The rows of a group lie close to one hidden flat surface of 11 dimensions, which passes through zero. Surfaces can cross.
In the rows, 128 means zero.
Known rows, each followed by its group:
[150 104 124  93 173 124 130 147 167 132 148 147 107 117 150 137] : (7)
[122  90  97 170  95 126 135 171 188 158 167 147 140 200 143 140] : (2)
[133 142 115 130 173 110 164 131 111 153 119 163 174 113 152 121] : (6)
[128 122 151 105 134 167 141 144 129 154 121 129 168  90 135 158] : (1)
[ 68 160 146 127 152 157 110 145 144 135 146 128 140 137  79 113] : (2)
[124 160 125 117 131  96 152 185 115 161 142 173 100 133 194 125] : (2)
[136 128  90 115 174 110 148 115 158 138 119  84 124 107 119  65] : (1)
[159 105 120 158 130 112 145 112 119 103 142 146 136 133 127 136] : (4)
[137 125 114 122 155 120 140 129 118 145 150 101 120 126 146 133] : (1)
[113 197 150 128 171  98 115 135 142 156 131 180  99  92 122 127] : (4)
[105 117 115 161  87 129 149 126 167 143 155 146 123 144 118 138] : (1)
[ 93 122 158 158 109 119 114 167 121 150 120  64 130 130  71 135] : (7)
[105  92 164  70 110 158  89 149 103  95 100 128 111 112 117 142] : (6)
[159 139 129  60 123 170 150 166 129 137  92 146 169 100 149  96] : (5)
[108 112 141 172 144 154  72 163 126 169 154 129 152 137 191 146] : (7)
[123 138 108 130 110 138 112 137 142 147 153 134 114 146 145 127] : (1)
[134 111  97 141 137 107 151 107 155 136 131 136 158 180 140 176] : (4)
[129 142 100 128 127 145 141 108 142  93 118 171 143 119 162 100] : (7)
[129 127 122 139 131 129 117 153 123  72 145 180 126 103  92 141] : (4)
[188 112 104 145 100 101 123 138 119  93 112 150 127 136 140 151] : (2)
[108 138 128 137 110 161 170 134 148 177 124 100 179 119 120 118] : (3)
[132 126 110 157  89 145 123 130 148 164 139 109 143  94 123 172] : (3)
[163 136 107 141  91 136 125 109 134 115 126  98 130 166  89  85] : (0)
[165 120 154 129 159 136 105 114 126  98 105 146 146 120 158 137] : (1)
[131 111 151 146 122 129 144 130  84  78 145 134 123 177 165 111] : (6)
[118 139 147 150  93 148  47 136 160 161  85 147 139 117 116 124] : (7)
[129 190 128 120 101 201  81 185 161 132 160 127 120 144 121  54] : (0)
[154 183 125 136 127 166 149 110 147 163 170 127 145 155 159 150] : (6)
[144 137 144 117 149 149 143 120 114 128 124 109 139  78 146  98] : (2)
[129 197 156 114  76 172 118 170 127 157 122 129 140 108 101 144] : (4)
[ 71 138 112 130 181  81 106  84 159 140  98 157 120 144 133 120] : (4)
[125 133 137 155 124 104 159 130 143  83 128 162 125 152 105 120] : (1)
[164 138  90 118  92 145 108 100  89 148 107 105 160 147 151 125] : (0)
[110 133 121 133 111 121 166 144 128 124 127 142 135 116  99  98] : (4)
[126 186 101 111  90 124 127 183 132 138 128 160 105 122 147 128] : (2)
[158 146  84 136 103 131 123 103 122 136 146 145 129 160 178 126] : (0)
[132 125 110 142  85 138 100  88 111 177 102 145 146 110 150 149] : (1)
[135 151 104 152 118 116 102 104  98 145 124 133 135 138 149 133] : (0)
[137 127 134 143 163 121 124 139 152 112 147  74 104 188 160  98] : (7)
[ 98 127 160 134 176  90 155 141 138 141 100 150 133  99 128 125] : (0)
[ 91  73 110 100 186 102 142 135 144 165 143 118 125 122 127 127] : (1)
[135 107  96 158 143  92 166 106  81 122 118 175 177  65 114 154] : (7)
[126  63 155 107 176 113  96 103 113 155  96 135 149 152 169 138] : (1)
[165 104 126 159 100 180 102 102 141  97 180 121 118  91 134 164] : (4)
[117  91 148 169 127 123  85 108 153 134 100 118 138 141 139 141] : (7)
[149  60 162 140 110 114 122 161 101 119  97 173 173 151 130 196] : (2)
[130 148 134  90 175 126 132 166  75 114 152  61 102 166 208 151] : (3)
[117 134  93 121  99 117 122 111 109 140 130 109 106 132 150 147] : (3)
[111 125 192 103 112 140 111 109  77 160  61 111 164 109 110 152] : (4)
[150 143 130 125 133 155  66 115 103 148  92 136 163 125 173 126] : (0)
[ 91 134 146 135 143 133 123 154 115  92 124 135 138 128 115 133] : (7)
[117 125 136 110  80 123 164  82 143 149 121 103 104 165  96 131] : (7)
[144 132 122  89 132 150 119 100  75 134 129 102 142 116 122 153] : (5)
[150 175 111 111 188  93 127 134 100  90 117 149 118 108 133 131] : (5)
[114 131 138 102 104 137 117 129  97 119 106 103 125  99 114 165] : (0)
[ 93 114 105 112 105  88  82 116  95 142 100 116  87 148 100  85] : (1)
[116 136 140 134  99 142 140 131 142 164 110 143 150 111 133 105] : (4)
[141 159 137 151 172  88 110  99 110 111 112 136 116 153 148 117] : (5)
[121 132 144 143 119 105 117 124 103 137 139 106  94 159 161 162] : (5)
[131 106 151 144 164 117 123 117 110 138 151 116 111 138 163 120] : (2)
[149 124 129 131 161 152 109 131 202 163 165 132 125  91 144 189] : (6)
[ 98 139 145 149 123 141 136 119 138 127 162 108 106 148 115 116] : (5)
[135  76 119 131 109 122 151  80 160 108 144 127 112 166 138 163] : (0)
[169 114 108 172 147 153 123 140 135 154 172 133 170 135 199 152] : (6)
[104 141 128 143 110 130  75  86 120 155 129 131 107 137 150 162] : (2)
[106 128 152 129 154 116 134 101 142 139 119 159 102  97 167  90] : (6)
[151 104 107 128 110 107 153  92 107 138  99  93 146 136 115 133] : (0)
[117 123 112  84 133 142 100 164 121 107 147 141 101  67 136 192] : (3)
[116 117 104 157 162 148  85 109 105 120 178 143 145 116 137 178] : (3)
[133 139  84 155 135 115 129  98 160  69 137 106 131 157  39 107] : (2)
[137  96 117 105 151 134 134 141 112  52 128 128 129 117 108 100] : (4)
[126 178 171  93 129 152 154 147  81  69 155 122 103 127 113 144] : (5)
[141 102 115 164 115 138 176 141 132 112 169  99 140  84  99 133] : (2)
[142  68 105 165 126  79 156  78 184 144 103 121 127 122 118 135] : (7)
[162 202  94 160 142 140 141 120 147 151 181 121 140 144 132 147] : (6)
[149 135 151 168 128 124 134 114 141 131 104 116 160 136 102 124] : (3)
[174 162  88 120 137 137 123 111  97 163  84 145 202 154 173  99] : (6)
[131  93 142 153 118 147 128 119 136 151 152 149 151 147 134 140] : (0)
[137 151 123 150 113 111 110 157 104 130 160 123  82 148 159 119] : (2)
[124 118 134 169 152 141  72 161 109 113 165 130 120  58 125 175] : (6)
[151 147 146 110 122  95 133 125  81 121  51 161 160 106 113 127] : (3)
[118 101 119 144  99 114 155  98 173 152 117 125 122 132 118 119] : (3)
[154 117 149 130 155 137 151 176 136  92 150 125 154 146 106 168] : (6)
[116 135 100 142 152 147 136 120 174 134 153 122 145 121 119 126] : (3)
[165  96 168 131 109 107 129 132 108 141  90 165 131 137 163 117] : (3)
[ 70 121 159  63 134 158 155 132 157 101 100 153 152 171 109 145] : (0)
[150 104 115 144 160  85 109 100 122 122 120 191 120 165 189 134] : (1)
[159  91 127 101 115 129 119 121 180 147 103 126 116  77  99 137] : (7)
[112 134 131 102 131 115 101 140  85 160 109  90 128 112 106 147] : (5)
[140 128 143 134 155 125 114 116 134 109 116 102 131 132 136 163] : (3)
[117 150 163 102 161 133  81 121  87 131 109  98 122 147 124 119] : (5)
[130 100 194  82 139 172 158 140 118 128 110 144 165 144 159 123] : (5)
[156 119 148 149 112 115 108 130 120  85  84 111 140 157 105 104] : (6)
[115 116 117 133 166  91 116 162 165 129 105 154 128 121 110  94] : (5)
[107 164 109 113 108 176 126 112 193 161 101 136 176 145 135 137] : (4)
[130  85  79 123 116 100 125 135 147 148 112 125 142 142  83 106] : (5)

New rows, each followed by its group:
[134 131  78 153 112 104 136 102 128 123 120 133 146  95  77 136] : (5)
[114 125 107 162 127 112 130  73 121  85 116 177 140 136 139 141] : (7)
[136 101 132 126 107 144  98  88  89 182 104  98 149  89 158 166] : (1)
[139  69 177 174 124 129  94 127 117  98 110 124 136 123 150 134] : (6)
[111 167 124 129 141 136 112  94 133 116  94 147 156 101  95 137] : (2)
[123 110  74 140 105 119  86 142 105 146 121 103 148  96  89 160] : (6)
[157  90 147 154  91 110 101 132  64 101  96 152 158 153 116 166] : (4)
[ 66  34 141 120 121  83 118  81  94  85 126 148  57 151 167 121] : (6)
[132  99 205 199 131 114 173 120 149 134 122  94 164 168  65 120] : (3)
[147 127 131 106 136 101 118 142 124 174 138 134 107 121  90 152] : (7)
[ 95 114 128 136 110 155  90 144 124  59 147 114 106  79  90 171] : (7)
[182 158 105 155  74 115 114  91  91 188 111  76 129 142 110  96] : (7)
[ 58  95 138 106 109 154 155  89 207 166  93 110 157 192 144 120] : (0)
[ 92 138 175 167 117  93 124  98 104 107 117 169 109 132 113 176] : (0)
[109  84 144 110 130 118 140 148 172  88  69 174 127  90 111  58] : (1)
[100 110 100 130 148 106 116 118 153 109 139 112 103 108  76 127] : (1)
[141 114 125 163  55 148  98 162  91 114 185  94  67 100 109 112] : (4)
[167 105 138 129 113 140 158 109 103 104 102 114 159 124 125  82] : (4)
[106  96 116 121 122 161  98  80 120 160 138 162 144 145 169 108] : (3)
[101  99 101 108  96 106  84  60 154 129 121 115  55 148 121 138] : (6)
[138 187  74 155 156 114 102 117  77 137 150 145 144 105 132 134] : (6)
[133 101 182 112 121 133 167 158  84 149 125  91 137 135 133  91] : (2)
[137 124 123 123 117 132 114 108 121 139 130 146 126 116 130 151] : (7)
[119 167 122 117 111 129 127 141 141 156 172 110  85 181 122 116] : (7)
[153 135 155 172 165 100 118 119 102 115  98 146 168 108 112 141] : (6)
[ 98 163 106  71 158 133 110 117 133  95 115  66 127 179  89 177] : (4)
[103 124 111 138 110 130 163 121 120 167 147 166 148 122 142 143] : (7)
[125 181 162 101 112 181 128 149 137 126 156 119 107 117 128 126] : (6)
[104 159  84 130 106  84 117  95 151 168 114 164  99 177 151 142] : (2)
[137  85 136 144 126 130 163 119 176 137 101 171 154 100 169 114] : (1)
[154 147 109 125 164  57 169 127  88 119 109 142 123 172 160  97] : (3)
[188 107 153 111 110 154 136 100 151  95 106 173 135 158 181 117] : (0)
[167 143 100 174 101 119 119 144 150 138 149 149 121 116 126 117] : (3)
[ 91 117 123 129 117  88 119 164 104 138  93 153 140 174 116 139] : (4)
[120 105 176 150 130 170 130 140 182 177 135 163 164 143 159  89] : (0)
[134  89 167  57 111 120 133 145  99 122  86 105 120 180 111 123] : (2)
[107 131 170  79 151 123 173 193  73 116 140 135 125 144 127 100] : (3)
[142 167  75 130 172 142 103 132 185 110 168 128 121 112 100 131] : (1)
[121 107 160 118 140 109 129 127  80 100 109 117 119 106 108 143] : (1)
[136 107 192 123 148 132 154 171 144 116 123  78 122 134 130 162] : (3)
[151 123 159 155 152  97 147  93  95 115 126 151 131  98 109 142] : (4)
[ 82 142 107 134 157 133 109 144 127 182 129 114 164 137 115 108] : (0)
[144 105 113 141 125 147 158 101 149 118 157 149 139 126 144 136] : (5)
[108  94 116 133 126 124 140 116  97 158 153 171 143 138 152 119] : (3)
[126 114 141 138 104 151 109 161 149 145 142  46 111 129 123 122] : (7)
[155 137 119 161 153 114 138 156 164  97 160 118 121 138 104 137] : (6)
[ 79  95 157 131 138 111 171 150 112 183 154 143 130 116 153 163] : (2)
[126 164 131  83 119 137 132 167 125 155 117 146 107 108 172 113] : (2)
[117 108 141 123 134 157 123 158  71 119 156 141 149 116 170 158] : (6)
[121 155 150  96 153 157 124 115 151 164 121 106 131 112 147 148] : (4)
[102 118 126 113 147 128 165 158 157 120 162 143 119 133 120 129] : (0)
[144  75 162  89 179 127 158 126 211  79 106 134 117 140 132 105] : (0)
[173 116 100 103 130 125  92 116  90 123 108 135 136  98 153 184] : (5)
[153 113 141 107 150 132  60 140 150  86  92 156 116  81 107 146] : (7)
[145 158 148 161 103 185  54 156 104 105 135 137 145  63 138 160] : (2)
[156 143 166 150 104 158 139 151 151 109 148 153 130 200 186 120] : (1)
[153  77 138 130 137 122 120 109 110  98 122 118 134 122 118 164] : (2)
[148 113 113 124 155  76 122 122  94  90 130 124  75 130 161  99] : (1)
[126  96 160 105  96 154 108 106 133 120 101 127 109 151 167 106] : (6)
[148 144 156 140 105 114 136 140  72  89 147 121  96 158 147 144] : (1)
[ 82 139 138 121 101 123 133 126 117 181 151 174 123 150 107 168] : (7)
[135 146 102 124  78 138 150  98 154 162  84 129 157 110 130 117] : (2)
[108 131  92 123 113 127 130 143 137 164 157 167 119 109 140 150] : (1)
[110 115 187 113 119 138 107 141 141 134  65 102 147 130  98 123] : (7)
[146 109 130 165 139 127 105 185 132 114 187 135 106 164 158 130] : (2)
[151 106 141 134 134  93 111 145  92 102 147 161  86 142 151 134] : (3)
[112 147 158 146 129 157  75 100 108 154 128 113 124 133 155 117] : (2)
[ 99 128 103 155 179 115 169 117 166 164 164 145 141  63 145 149] : (5)
[104 111 101 154 102 132 150 111 160 139 121 156 170  93  96 189] : (2)
[146 158  95 154  96 133  98 115 150 124 128 126 120 147 132 114] : (2)
[146  82 168 112 149 147 121 112 174  71 118 142 134 171  99 114] : (0)
[126 185  75 144  92 123 119 104 117 132 124  99 123 135 107 108] : (3)
[117 165  93 109 138 134 141 146 114 127 151 123 122 139 135  91] : (3)
[141  99 139 124 138 115 109 131 111 140 110 131 135 151 164 147] : (4)
[104 139 162 118 130 112 148 141  87 147 128 111 114 139 122 108] : (2)
[ 93 114 112 169 148 156 181 109 183  96 197 167 141  74  76 142] : (5)
[158 156 123  98 178 167  97 139 163 118 119 105 148 108 132 101] : (1)
[106  90 126  86 160 161  99 159 161 126 128 179 141  31 125 173] : (1)
[124 111 125  99 171 115 176  84 147 148 107 123 140 114 143 103] : (2)
[113  76 129  99 138 136 118 169 154 139 158 122 111 151 136 129] : (5)
[101 137 133 100 114 157 138 176 157 131 136 125 130 120 102 104] : (1)
[142 119 130 164 109 122 129 134 120  91 108 133 172 147  62 133] : (2)
[148 102  89 168  69 138 150 166 148 127 168 147 130 141 134 110] : (4)
[126  71 182 121 109 126 122 117 142 129 111 122 104 140 135 142] : (3)
[144 142  98 137  90 167 119  95 141 159 128 110 149 101 133 117] : (5)
[136  99 158  85 172 138 157 156 132 138  87 175 203 134 154 185] : (4)
[132 112 164 107 110 144 139 173  97 147 135 165 132 136 151  85] : (3)
[ 86 103 176  81 137 136  99 169  94 138 171  99  66 165 132 143] : (2)
[161 169 157 152 110 143  99 103  85 111 111 161 163 141 128 191] : (1)
[155 176  92 133 132  92 135 139  86  95 141 129 102 119 107 112] : (0)
[146  80 130 103 158 120 130 177 156 123  76 139 165 110 131 101] : (6)
[138 147 132 102 182 129  79 136 116 102  96 149 139 120 148 123] : (0)
[117 132 127 171 128  97 131  90 133 129 124 146 127 162 125 126] : (0)
[ 94 106 133 160 108 142 161 124 166 147 164 127 128 126 118 128] : (5)
[148  78 172 145 145 102 139  89 154  87  98 127 124 149  87 126] : (0)
[121  87  91 123 168 124 134 118 140 159 173 126 128  96 147 173] : (5)
[150 147 102 161 166 109 141 143 111 107 169 139 139 139 133 144] : (6)
[135 132 154 143 139 131  94 161 117 122  96  88 144 119 109 107] : (7)
